Every row belongs to one group in each of 4 separate groupings. Each group adds its own fixed numbers to the row, and there is some noise. The rows also spread widely along 13 directions, which tell nothing about the answers.
Some rows, each with its group in each grouping after it:
[ 21.3  14.3 -17.2   3.5  -3.2   0.6   6.3  27.8 -20.5  14.4  -6.0 -16.7
   4.2   5.3   2.5 -10.4  -3.4   0.6  -1.7 -25.9  17.9  12.1 -26.3   3.1
   0.0  -2.2   9.6 -14.9  11.9] | q367 N B (1)
[  5.7  -1.5  -9.4  -0.4  -4.1  -6.0  -1.2  30.9  14.0 -10.2  -9.4  -1.5
   8.9  -0.2 -16.0  -5.7  -3.0 -25.8  10.1 -26.5  17.6  -0.7  -3.7  14.5
  -1.2   6.7  19.6   0.2 -15.1] | q501 G L (2)
[ 14.3 -26.4  16.3  22.1   4.8  17.9  -7.2  -1.0  -4.1 -18.5  -4.8  14.9
   3.6  -8.8 -10.5  -3.1 -13.2  -2.2   6.3  -0.5  16.4  -7.6   1.4  -3.2
 -20.3  -0.9 -31.3   1.9  -2.7] | q367 Y D (4)
[  0.4  -1.1  -5.4  22.7  19.8 -15.0   1.9   6.3 -11.1 -10.8   5.9 -31.1
  13.3  -9.6  -8.7   7.3 -15.3  -8.2  13.6  -2.6   5.2   5.8  -0.1   2.1
  16.9 -18.0  29.2  -8.7   5.8] | q586 Y B (4)
[ 22.3  -1.2 -24.9 -13.0  -0.9 -15.8  18.4  -0.5  -9.7  -9.9   4.7 -15.6
  11.1  13.3   1.1  23.2  -7.8   4.5  -8.6  16.0  20.8  11.4   8.3  11.6
 -12.0  23.9  10.6  -2.0 -14.7] | q586 Q L (3)
[ 18.3 -17.4  13.6  23.7   4.9   3.3   5.9  -8.7  -3.4  21.2  -4.2   3.5
 -13.0 -11.3 -14.5  -5.0  -5.4  -6.8   7.7 -12.2  -7.0  -8.5  -2.6   7.9
   0.5  -7.7   4.4  15.8   2.8] | q501 G D (0)
[ 14.9 -10.4   6.8   1.8 -14.2   8.0  18.8   1.3   6.3   6.0  14.4   1.1
 -11.2  -6.9   6.3  -8.6   1.0 -20.0  12.6  12.6   1.6 -11.3  14.0  10.1
  17.5   8.2  18.0  -3.5 -23.0] | q586 Q B (2)
[ -8.6   8.0  -4.8  18.4  26.2 -15.8 -13.6   4.6 -19.0 -10.3  38.1  -3.9
 -14.4  -0.1   7.2   8.5 -15.6  15.1   4.5 -15.5   7.8  -0.1 -14.6   4.4
  13.9   3.8  15.6  -1.7  18.8] | q586 N D (3)
[-27.8   0.9   0.3 -14.2  17.8 -22.3 -20.1 -30.4   5.0   9.0   3.0 -14.5
   3.5   1.8  -5.7   8.7   8.5  11.8 -18.1  14.9 -17.2   9.8   9.7 -21.4
  13.0  -4.9  27.1  15.9  11.9] | q367 Q D (1)
[ -4.5 -14.6  23.2  26.1   3.8  12.0  -2.5 -17.3 -11.4  -1.7 -16.6   2.7
   3.0 -13.2  -7.4 -12.6  -7.6 -35.7  14.7   2.5 -30.2  24.0   2.7   4.3
  13.1 -33.7 -20.4   4.7 -12.4] | q586 G B (0)
[ 18.3  18.2 -24.4 -12.8  14.4  -3.6  -6.5  -4.3  -1.0   8.2 -17.6  15.9
   7.3  10.7 -12.7  13.7   6.0  21.9   8.7 -25.5  16.2  16.4 -26.6   3.5
 -11.8  12.9 -41.0  25.3  20.5] | q501 G D (2)
[-17.0 -15.5  23.3  23.6  11.5   1.4 -15.7   3.0  19.5  -8.1  -5.4  -2.9
   3.5 -24.4 -28.3  -4.3 -12.8 -27.8  25.5  -1.0 -11.9 -16.0  17.1  -0.6
  10.7 -16.0  11.1   9.9  -2.9] | q586 Q B (0)
[ -4.5  11.8 -26.1   7.7   7.2 -18.4  -8.1  13.0 -20.8   0.7 -20.1  -5.4
  -0.8   6.9  -1.3  26.5  -6.3  -1.4   0.9 -17.8  -4.8  15.8 -16.2  29.9
 -28.5   4.1 -10.5   4.7  13.1] | q367 N D (0)
[ -7.9  -4.2  19.7  11.6  -0.9   7.0 -18.8   9.5 -10.6   4.2   3.2  -5.3
   0.4  -4.9   2.5  -5.8   1.9  -7.4  -6.7   1.7 -12.0  -5.7  -3.3  -3.7
  -0.3  -9.1   0.8 -16.3   4.9] | q586 N D (4)
[  4.2  -2.3 -43.4   4.0   4.2 -16.2  -0.5  -2.8  -8.1  -7.6 -23.6  -4.1
  16.6   3.1  -3.2  21.4  10.8   8.6 -10.3 -29.6  29.9  20.3 -15.6 -17.7
 -13.6  -0.4  -3.5  -7.2   7.8] | q586 G D (0)
[ -0.4  -6.8  27.8  23.8 -13.3  24.9  -7.5  26.2 -22.8  -2.4  18.8 -18.2
   5.1 -11.2   1.4 -16.3 -14.3  -1.4  -0.2   5.0  -1.1 -23.1   1.4  -8.7
   5.9 -18.9  11.2 -37.5  18.3] | q367 N B (2)
[ -0.2   1.8   1.0  -0.4 -10.1   7.4  18.2  14.5  13.1  -7.4  14.0   0.7
   2.4 -10.0   0.3  -5.3  -8.8  -1.2  21.8   0.6  21.2 -23.9  11.6  -8.6
  16.1   3.7  22.1 -10.0   1.9] | q586 Q B (0)
[  9.8   2.7   3.6  11.7  28.1  -2.3 -11.8   5.9   3.3 -21.6  17.9   5.2
   8.4   0.3 -17.6  -2.1 -17.8   0.8  22.9 -16.6  21.0   6.0  -8.1   5.1
   6.8   7.7  -9.3  14.9   7.7] | q586 G D (1)
[ 19.7  -6.0  12.7   4.5   6.4   8.0  10.7  -3.8 -12.3  -7.8  12.9 -19.1
  17.6  -1.3  -3.9  -3.5 -17.4  12.8   1.3  11.0  14.3  -0.1   2.2 -16.5
  10.7 -11.1   9.0  -7.1  12.9] | q367 G L (4)
[  8.5  -9.4  11.0   5.0  -6.1   1.7   1.4   2.6 -26.3   2.3  23.7  -9.9
  -1.3   6.9  17.3  -9.6  -2.1   2.8 -20.6   5.0   3.2   3.7   0.2  -5.8
   0.5   3.5  18.1 -23.5  -0.9] | q586 N L (0)
[  1.2  -1.5   9.3  -1.2  -6.5   3.3  -3.5  -3.8 -16.6   9.4 -17.4 -13.6
   4.6   1.6  -4.4  12.7  -4.3   0.9 -11.3  20.2 -21.9   1.0  12.8  13.3
 -24.6   0.9  -3.3   3.4   3.9] | q586 N B (1)
[ -7.1 -16.9   8.1  -0.7 -22.2   5.6  -3.9  -8.4   2.6  10.8  -7.5  -2.5
   3.7  -8.7   8.2 -13.9  25.3 -19.4 -17.2   5.2  -9.7   0.0  10.4 -29.8
  14.5 -10.5  17.6 -26.6 -18.0] | q586 G B (0)
[ -5.9   5.4 -12.3   1.2  11.1  -9.5  -2.1 -12.5  -7.7   1.6   6.7   6.6
  -9.4  -0.2   1.2  16.1  -3.6  21.0  -1.4  -5.3   3.3  -1.3  -4.3  -1.5
  -1.7   4.3  -0.5  11.6  16.3] | q586 G D (3)
[-16.1   8.2  12.4  -5.0   0.1  11.0  -1.8   7.6  -4.4 -12.3  -3.0   6.3
   5.3  -0.3  -5.9  -6.3 -21.5  -1.1   9.8  -5.3   0.1   2.8   3.1  11.7
  -9.4  -4.0  -6.8  16.5   9.2] | q586 Q B (2)
[ -2.2 -23.1  21.6  17.5 -17.7  16.6   4.2  -4.8 -18.6  17.0  -3.5  16.9
 -23.5  -6.0   8.5  -6.9  -3.5  -2.4 -15.7  -2.4 -11.6 -12.7   4.0   8.7
 -23.2  -3.1   1.2   3.6   0.6] | q501 N D (0)
[-21.2  12.0  12.3   2.4  13.1   3.9  -7.2  -3.6   5.9  -6.2   6.5  -0.2
  11.2  -7.9   3.0 -33.6  -1.1 -23.1  27.3  -4.5  -7.2  25.8 -11.8 -26.5
  57.5 -33.3  -0.3  -9.9   0.0] | q367 Y B (1)
[ 11.8  11.2  33.7 -22.5   7.2   1.3  13.6  -5.1   3.1  11.3  11.7  -1.7
   0.5   5.1 -15.1 -22.7 -20.4  10.5   5.3   2.0  -5.8  -4.7   9.9  13.4
  -1.6  14.4  18.4  42.8   9.4] | q586 G B (0)
[ 18.5 -11.9   4.7  20.4  17.9  -2.1  -4.3  -3.7  -1.9  15.6 -10.8   9.0
 -14.3 -10.3 -16.4 -15.7  -8.2 -10.8   8.7 -26.1   2.9   3.7 -10.5   8.6
   0.1  -2.9   0.7  24.6  -3.9] | q586 Y B (1)
[  8.6 -19.7  -4.5  10.6   5.6 -13.2  -0.5 -26.8 -10.7  12.1  10.8 -13.4
  -3.6  -1.3   5.4  11.2  11.9  -4.9 -14.8  16.1  -8.8   7.4   9.0 -13.2
  11.7   1.6  17.1  -8.8 -11.3] | q586 Q L (0)
[-15.5   5.9  23.1 -10.7  -4.6   9.5  15.1   2.6   6.7 -24.7  26.2  -2.6
   7.0  -4.2  11.9 -16.4 -16.9  -5.8  18.5  12.4   6.8  -5.3  16.4 -11.5
  30.3 -10.2  26.9  -2.8  -3.0] | q586 G B (4)
[  6.7 -10.3  -5.3   2.9  14.2 -11.2   8.6  -1.9  24.5 -21.9  -9.0 -11.0
  22.4 -10.3 -24.2   7.2 -14.8 -22.4  28.4   3.0  17.8   7.1  11.4   2.3
  11.8  -1.5   7.3  13.7 -13.0] | q367 Q D (0)
[  1.3   9.0  21.4  -9.8  -7.8  16.3  24.6  12.3  13.0  -7.1  -9.8   7.1
   2.8 -11.0  -8.6 -23.0 -25.7 -21.2  33.9  -0.7   0.1  -3.9  10.5  19.7
  12.4  -8.2   9.4  23.0  -6.6] | q586 N B (2)

New rows, each followed by its group in each grouping:
[-24.0  12.4 -16.0  -8.8  10.3 -14.4  -5.2   0.5   6.9 -27.4 -11.4  -5.8
  21.2   0.8  -8.5  21.3  -7.5  -5.9  17.7   3.9   5.9  15.8   7.9   0.0
   0.5  -3.1  -4.3   5.5   3.5] | q586 Q B (0)
[ 12.0   9.4  -3.7 -12.3  -5.9  17.1  13.8 -15.6   8.3   3.4   0.6  19.0
  -0.8  -3.2   1.7  11.0   3.1  16.8  24.1  16.9   7.3 -12.2   6.2  -6.1
   8.5  10.2 -34.9   8.1   9.7] | q586 Q B (2)
[ -1.6  -3.1 -10.5  31.0   7.5   2.0  -7.9  14.1 -19.7  12.0 -18.7  -4.3
  -9.7  -9.8 -11.9   7.8 -15.0  -0.2   1.8 -27.9   0.1  -2.4 -12.9  13.2
 -21.1 -15.3   2.1   5.9  17.2] | q586 Q B (1)
[ -9.7  19.4 -26.0   1.4 -12.1  -1.7   1.7  40.7  -7.6  -0.2  22.4  12.4
 -19.3   6.0  22.1  -9.6   3.1   1.1   3.9 -39.5  25.5  -5.3 -27.0   1.7
  12.7   5.6  18.7 -27.2   9.4] | q367 G D (3)
[-10.6  28.1  -6.1  -4.9 -20.5   8.2   2.3  43.1  -5.6   2.2  -8.7 -10.0
   9.2   3.2   8.7   9.4   3.2 -19.8  20.3   7.5 -10.3  -4.2  -3.7  20.4
   0.0  -3.6 -12.2 -34.2   2.8] | q586 Q B (4)
[ -3.9  19.1   2.8 -22.0   0.9  -0.5  -4.2 -12.3  -4.7   4.9  16.3   6.7
  -3.8   9.9   9.8  13.0   8.1  13.7   2.8  29.7 -11.9   2.3   6.3  -3.9
   7.2  17.4 -23.8  -0.3   3.5] | q586 Q B (3)
[ 11.0 -27.2  26.6  23.4  -1.4  18.0  13.5 -21.8  -5.9   6.6  11.9  10.1
 -11.4  -9.0   3.9 -19.1  -8.9 -20.9  13.0  17.0 -10.3   4.3   8.2  -0.3
  22.6 -15.9  -3.7  -0.2 -19.0] | q501 Y D (1)
[  5.4  13.8 -29.0   1.8  15.4 -17.9  -2.0  -5.3  -6.3  18.9  -8.8   1.5
  -8.9  -1.4  -5.6  20.9   4.3  25.8  -1.1 -21.2   5.4  -0.2 -16.0  -5.4
  -0.4   2.2   2.6  12.3  25.1] | q586 G L (3)
[ 20.4   4.6   4.8  -0.8  -1.8   8.4  -0.6  13.5   7.0   9.3  -9.5  10.3
   0.6  -0.9  -8.7 -11.1   4.4 -10.3  13.5 -15.5   9.1   0.5 -11.5   5.8
  -1.1   6.2 -16.8   2.5  -1.9] | q586 G D (4)
[-18.9 -12.2  19.5  13.1  12.0   3.9   3.7 -17.2   9.5 -13.8  -3.6   2.3
  -0.1 -17.7  -9.6  -1.8 -22.5 -10.5  21.8  11.0 -15.6  -3.1  20.5  -3.2
  16.7 -27.2  13.4  21.4   4.4] | q367 G L (1)
[  7.7  -4.0   9.2  -6.7  -7.6  11.3   2.4  -2.6  11.5  16.5  -6.5  17.0
 -12.8  -6.9  -7.8 -12.8   3.3  -3.3   6.2  -6.7   1.4 -13.3   4.4   2.5
  -1.3   8.9  -5.2  18.6  -3.6] | q586 Q B (2)
[  7.3  14.3 -20.4  -7.8   3.5 -13.2  12.7  -3.0 -12.3  15.5 -29.4  -9.6
   2.7   5.1  -7.9  12.0  -6.4  -7.4   1.0  -5.5  -9.3  25.5  -6.8  21.7
 -10.9  -2.0  -3.2  21.1  -1.7] | q586 Q B (3)
[ -4.2   5.5  14.4 -21.5  -8.2   4.4   2.2   9.5  21.4   5.0  -7.5   9.8
   2.6  -2.4  -7.4 -10.7   2.3  -3.0   5.8   1.6  -0.1 -15.5  10.7  -2.1
   0.3   6.1  11.5  11.5  -0.2] | q586 G L (4)
[ -3.7   4.6   5.0  -1.2   2.8  -6.1   8.0  29.4  -5.4  -8.8  13.9 -11.5
  -1.1   2.6  -2.9  -5.3 -29.1   3.3   0.3 -14.1  16.0 -12.4   2.0  18.0
 -10.2   5.1  40.0  10.2   9.9] | q367 Q L (4)
[ -1.6  16.7 -15.5 -10.7   0.8  -9.3   7.3   0.8  -4.5  15.0   8.9  -8.0
   0.0   2.0   4.9   8.9   4.2  25.6  -0.4  -3.2   9.9  -8.8  -4.2 -12.4
   7.5   9.1  15.8  -1.7  22.8] | q586 Q B (0)
[  7.2  14.9 -22.7 -23.0   4.2 -19.5  -1.8   6.7   2.7   3.0  -0.9 -14.6
  16.3  12.6  -1.4  -4.5   9.2   1.3  -8.4 -15.9  13.9  21.3 -12.8  -6.4
  13.7   7.5  21.8  -1.7   0.3] | q367 G L (2)
[ 14.4   4.7  14.9  -5.8  12.7  -0.7   7.1   0.7  -1.8  15.4  29.2   6.6
 -19.9   1.6   1.5 -15.4 -14.6  21.4   3.6  -7.4  10.8 -14.5  -5.1   1.8
   9.4  13.4  18.6  23.0  15.9] | q367 Q L (4)
[-15.5  -6.1  16.6  -1.3   9.1  10.3 -10.1 -18.6 -11.1 -20.1  32.1  26.6
 -13.5   6.7  13.7  -6.6 -13.0   8.9  -1.1   1.6   4.6   8.0   2.0   3.7
   0.6   9.7 -17.9  16.6  -0.3] | q586 Q D (2)
[ 15.7   5.3 -27.3  33.9  21.3 -20.4  -6.3  14.5 -21.1  10.7  -9.3 -31.2
  14.1  -4.5 -16.4  20.9  -4.9  -1.8  10.8 -16.3   4.0   7.8 -20.5   5.8
   5.5 -15.8   8.6 -25.1  19.9] | q586 Y L (0)
[  6.9  -1.9  -5.9   7.2  11.6 -20.1 -19.5   4.6 -16.0   3.4  15.1 -31.5
  10.9  10.0   0.4  11.8   7.1  -8.3 -13.5  19.2 -11.4  11.8   2.5   4.7
   5.7   6.3  19.1 -27.0  -5.8] | q367 Y L (1)
[-27.3  -6.3  28.9   4.3   4.4   9.1  -9.9 -17.3   9.8  -4.2  10.3   5.5
  -1.9 -14.4  -5.7  -8.1  -4.9  -7.6  10.9  13.7 -21.8  -9.2  18.1  -7.9
  22.8 -19.9  11.5   8.4   5.7] | q586 G D (2)
[ 18.5   4.8   6.1  13.6  31.7   0.6  -6.5  -7.1 -18.4 -16.2  16.8 -19.5
  23.0  -0.1 -13.6   3.9 -23.4  17.2  14.4  -3.2  21.6  16.7 -14.6 -15.5
  13.8  -8.8 -16.8   3.5  21.8] | q586 Q B (4)
[-15.3  15.9   0.4  -9.2   9.7 -18.6 -20.8  19.5 -17.3 -20.0  23.0  -0.5
  -1.7  19.2  12.2  -0.2  -6.4 -15.9  -7.6  -5.2  -3.7  27.0  -7.8  30.1
  -8.2  20.7   1.1  -2.5 -14.6] | q586 N D (3)
[ -9.7  10.9   9.1 -22.8 -12.3   0.8  10.3  -2.3  12.4  21.5  -4.9  16.1
 -20.8  -0.9   3.2  -4.4   0.3   0.6   4.3   7.2 -25.4 -15.0  13.8  19.8
   0.7   6.1  15.4  25.6   2.3] | q367 G L (2)
[ 27.3  -3.6 -42.6   7.9   9.5 -21.3  -9.0  13.1  -2.3  19.2 -25.8 -13.5
   5.6   2.5 -19.0  20.0  12.8   1.9 -12.1 -29.2  24.5   7.3 -18.7  -1.5
 -17.6  13.9   9.7  -2.1   1.7] | q586 Q L (1)
[  9.4   2.6 -11.2 -14.7  14.8 -11.6   8.0 -37.7  -3.1   5.3   7.3   5.1
  -5.0   3.0   7.7  13.3   4.6  26.2  -4.5  14.2   4.7  13.3  -1.6 -18.5
  11.8   9.5 -11.9  19.0   8.6] | q367 N D (3)
[  1.9  20.1  16.5 -25.1  -6.4   9.5  20.1  -7.0   1.3  46.2 -11.7  14.9
 -14.4  -3.0  -2.1 -25.3  -5.0  30.4  -2.9  -7.9  -6.4 -12.0 -10.5 -16.0
  10.5  -6.9  11.0  29.5  29.9] | q501 N L (3)
[ -7.4  -2.9  -2.1  -0.5   4.9  -4.1   6.9 -20.7  10.1   3.2  -4.3   9.2
 -11.2  -9.9  -2.3   8.5  -2.7   2.3  14.7   8.4  -6.5  -5.8  10.8  -2.8
   6.0  -1.8  -2.3  21.0   3.5] | q367 Q B (0)
[-46.3  13.4   9.2 -23.0  -6.0   2.1  -6.3  -7.8   8.3 -22.5  -5.1  13.7
  12.0   3.4  11.6  -0.1  -0.3  -8.0   9.2  19.1 -21.9  14.8  15.5  -8.1
   9.6 -13.6 -10.2  -0.6   2.7] | q367 G L (0)
[  8.1  -9.9  -0.1  11.2  -8.6   3.6  -9.5   7.8 -14.7  10.9 -19.7  -9.5
   4.8  -3.3  -5.9   2.5   4.3 -13.8 -13.0  -1.1 -10.8   3.0  -4.5   5.1
 -13.4  -9.1  -4.4 -14.2  -1.3] | q367 N L (2)
[ 13.1   2.7 -23.6  -4.0  21.4 -23.9  -6.6 -17.3 -15.6   1.0   0.7  -6.4
  -0.6  10.5  -1.5  23.3   0.9  22.1 -11.8  -2.4   9.6  16.2  -3.5   7.1
 -16.9  22.7  -1.0  18.9   5.9] | q586 Y B (1)
[ 12.2 -13.1  10.8  -2.2  -3.7   4.3   4.3 -17.6 -10.5  14.7  13.7  -0.1
  -6.3   0.8   7.7 -15.4   4.0   2.3 -16.7   1.2  -1.6   3.4   2.9 -12.1
  14.2  -1.7  19.8   0.7  -4.0] | q586 G L (2)
[ 27.9   4.3  15.4  -6.9   8.3  -0.5 -10.4   6.8   5.1   7.8  15.4 -11.0
  13.7   7.6 -13.4  -7.9   5.1  -8.0   6.7  12.4   0.8   2.4   2.3   0.6
  13.3  16.7  -0.8  -7.5  -8.1] | q586 G L (1)
[-16.9   3.1  -2.9 -24.1 -17.5   5.4   3.9   0.9  13.9  -4.4 -33.0   9.6
  13.5   2.8  -2.4  13.1   4.3  -2.9  -1.2  14.2  -0.5  -1.0  14.2   2.0
 -24.6   6.0 -14.9   9.9  -3.6] | q586 Q D (4)
[ -0.6   3.0  -1.2   8.7  -4.8   1.6  -7.6  19.0 -24.1  16.3 -21.5  -7.4
   0.7   0.3  -5.8 -10.3  -4.2  -6.0 -13.7 -24.1  -4.7   7.6 -13.2  14.2
 -20.1 -10.3   7.7  -3.2   7.5] | q586 Y B (2)
[  9.1 -11.6  38.4  19.6  -8.7  30.8   0.9   9.7 -16.9  29.0  -2.5  -7.3
  -5.6 -11.2 -14.8 -16.3 -22.6  10.1  -3.4  11.0 -16.9 -29.4   5.3  -0.9
 -12.2 -18.1   4.1  -0.7  24.3] | q367 Q L (1)
[-11.0  -4.3   3.9  14.8  12.8   0.0  -2.6   1.6   2.0 -23.3   0.1  -3.1
   5.2 -10.2 -13.6  19.4 -23.0   6.5  18.0   2.0   9.1 -11.0   9.0   2.5
  -8.3  -4.1  -1.7  15.5  12.9] | q501 Q B (4)
[-24.2  -9.5  11.6   0.6 -14.9   2.8 -16.8  23.1  -7.9  -5.6  -5.7   3.0
  -4.5  -1.3   3.5 -11.1  -3.9 -11.7 -23.5 -10.6  -3.2  -6.9   2.6   2.7
 -24.4   0.4  16.7 -12.2  -4.2] | q367 N D (3)
[ 11.7   5.7  -6.2 -24.6  18.5 -17.9  -9.9   1.7  31.4  -3.9  -2.4   7.0
  11.3  -3.9 -23.1  -4.0   4.8  13.4   6.7 -13.9  31.1  -9.1  -0.8 -24.4
   7.7  26.8   7.3  21.8   1.6] | q586 N L (3)
[  6.0   9.5  -1.6  -8.2  13.9  -8.4 -11.9  -5.6  -7.3   9.9  11.0  -1.7
   2.7   7.6  -0.1 -13.0   6.9   5.5  -3.2 -13.7   5.0  21.3 -19.1 -15.9
  16.3   4.3  -6.8   2.2   7.5] | q367 Q B (0)
[ 13.0 -29.7  19.6  24.4  11.3  -6.3 -19.2   1.8   4.0   5.5  -1.2 -11.4
  -2.9 -12.8 -30.3 -13.9  -7.4 -11.6 -12.7 -23.7   5.5 -11.0   6.3  -4.2
  -9.5   0.5  35.3  19.4  -7.6] | q501 G B (1)
[ 14.0  -5.3 -20.0  13.7  29.6 -30.6   1.5 -14.0  -6.0   4.5  17.8  -3.1
 -18.2   0.9  -3.4  16.3  -4.6  -4.5   5.7  -9.7   4.1  16.5  -8.4  16.6
  15.2  12.5  14.6  21.9 -11.3] | q501 Q L (3)
[-26.6   3.7  21.5  -9.5  -6.0  17.2  -4.0  15.8  12.1 -27.1  -9.0   9.0
  14.5  -8.0 -14.4 -10.1 -26.5  -2.1  16.0   3.6   8.7 -13.6  13.1  -6.5
  -9.7  -8.6  -9.5   9.0   8.4] | q367 Q B (3)
[ 12.3  14.4   5.9 -13.2   2.8  -7.2   0.3  25.4  -7.8  19.8  13.1 -16.2
  -2.4  13.2  -6.2 -11.4 -12.4   5.1  -7.3  -5.7   2.7  -2.7  -6.4  19.3
  -5.5  17.4  30.3   7.3   8.6] | q367 Q L (1)
[  2.4  -6.7   4.2 -11.4  -0.4   2.1  19.8 -24.4  25.0   8.7 -44.5  13.0
   6.6 -13.5 -18.6  -2.0  -5.1  -7.5  14.6  -3.0  -2.7   5.1  10.8  -2.9
  -3.3 -13.4  -1.5  44.1  -3.6] | q586 G D (4)
[ -1.5  -6.4 -12.3  22.4   5.6  -2.8  -9.7  -8.2 -15.7  -7.8  26.3  10.4
 -16.0  -1.5  17.3  14.9  11.6   5.3   2.5  -5.8   4.0   0.3  -6.6  -9.5
  12.1   3.2 -12.2 -19.0   3.9] | q501 G B (0)
[ -5.8 -14.6  -3.2   1.8  -5.4   2.0   6.1  -4.3   9.4 -15.2   1.8   9.8
  -3.8  -7.2   8.2  12.4   0.3   4.5   3.8  13.7  12.8 -17.8  17.0  -5.9
  -6.8   7.2   1.3  -4.3  -5.5] | q367 Y D (4)
[ 11.1  -8.8   0.2 -13.0  -5.8  -3.4  -4.3   3.5   2.8  -1.8 -12.3  -1.1
  11.9   7.4  -6.5 -11.0   4.3 -20.9 -12.7  -7.1   3.9  19.4   2.8   7.3
  -7.1   9.6   7.0   5.0 -23.4] | q586 G L (2)
[  2.9  -7.0  21.4  16.6   4.3  13.4 -23.1  16.3  -7.2  -0.7  18.5   6.2
  -2.1  -0.2  -6.0 -22.5  -3.3 -10.4  -0.7 -16.9   5.7  -1.8 -11.0  -4.4
   5.2  -0.8  -2.4 -13.5   0.9] | q586 G D (1)
[ 16.6  -5.3  -2.9  12.1   9.9 -10.9  -9.2  18.4   6.9  -0.3  10.9   4.7
 -13.0  -1.9  -8.9   8.7  -3.3  -2.2  11.1  -9.7  11.8 -21.3   0.2  25.1
 -15.2  25.6   3.5   6.5  -3.1] | q367 Y D (4)
[ 43.2  -0.3  -8.9 -13.0  24.7 -19.5  -6.6 -13.6  15.2   0.3  16.9 -18.9
  20.0   7.0 -14.8  -1.2  11.3   4.6   5.2   9.0  24.6  13.2  -4.6 -22.4
  27.2  26.0   5.0   1.9  -9.9] | q367 N L (1)
[  1.7 -18.4   4.4   9.7 -20.5  11.8 -14.2  30.3  -8.3  -6.0   6.3  -1.9
   3.6  -0.3   2.5  -7.8   3.8  -3.3 -22.1 -16.3  22.6 -21.2  -2.6  -8.2
 -20.3   9.7  15.3 -31.3  -2.4] | q501 N D (2)
[ -5.4  -0.1  -4.1 -39.6 -28.2  11.1  16.2 -14.5  12.0  11.6 -20.6  34.9
 -12.0   4.9  20.5 -16.8  19.8  15.1 -20.7  -9.6  12.8  -1.9   4.5 -25.4
 -12.3  14.2  -1.4  18.0  -5.8] | q586 G B (4)
[  8.7   0.5 -19.5 -12.3 -11.5 -13.9   8.7  18.9  -3.9   7.0 -21.5 -18.9
   8.7   4.5  -3.3  18.3   1.0  12.2 -21.9  -9.3  20.2 -12.7   2.6   6.8
 -35.9  17.5  31.2  -0.3   6.6] | q586 N D (4)
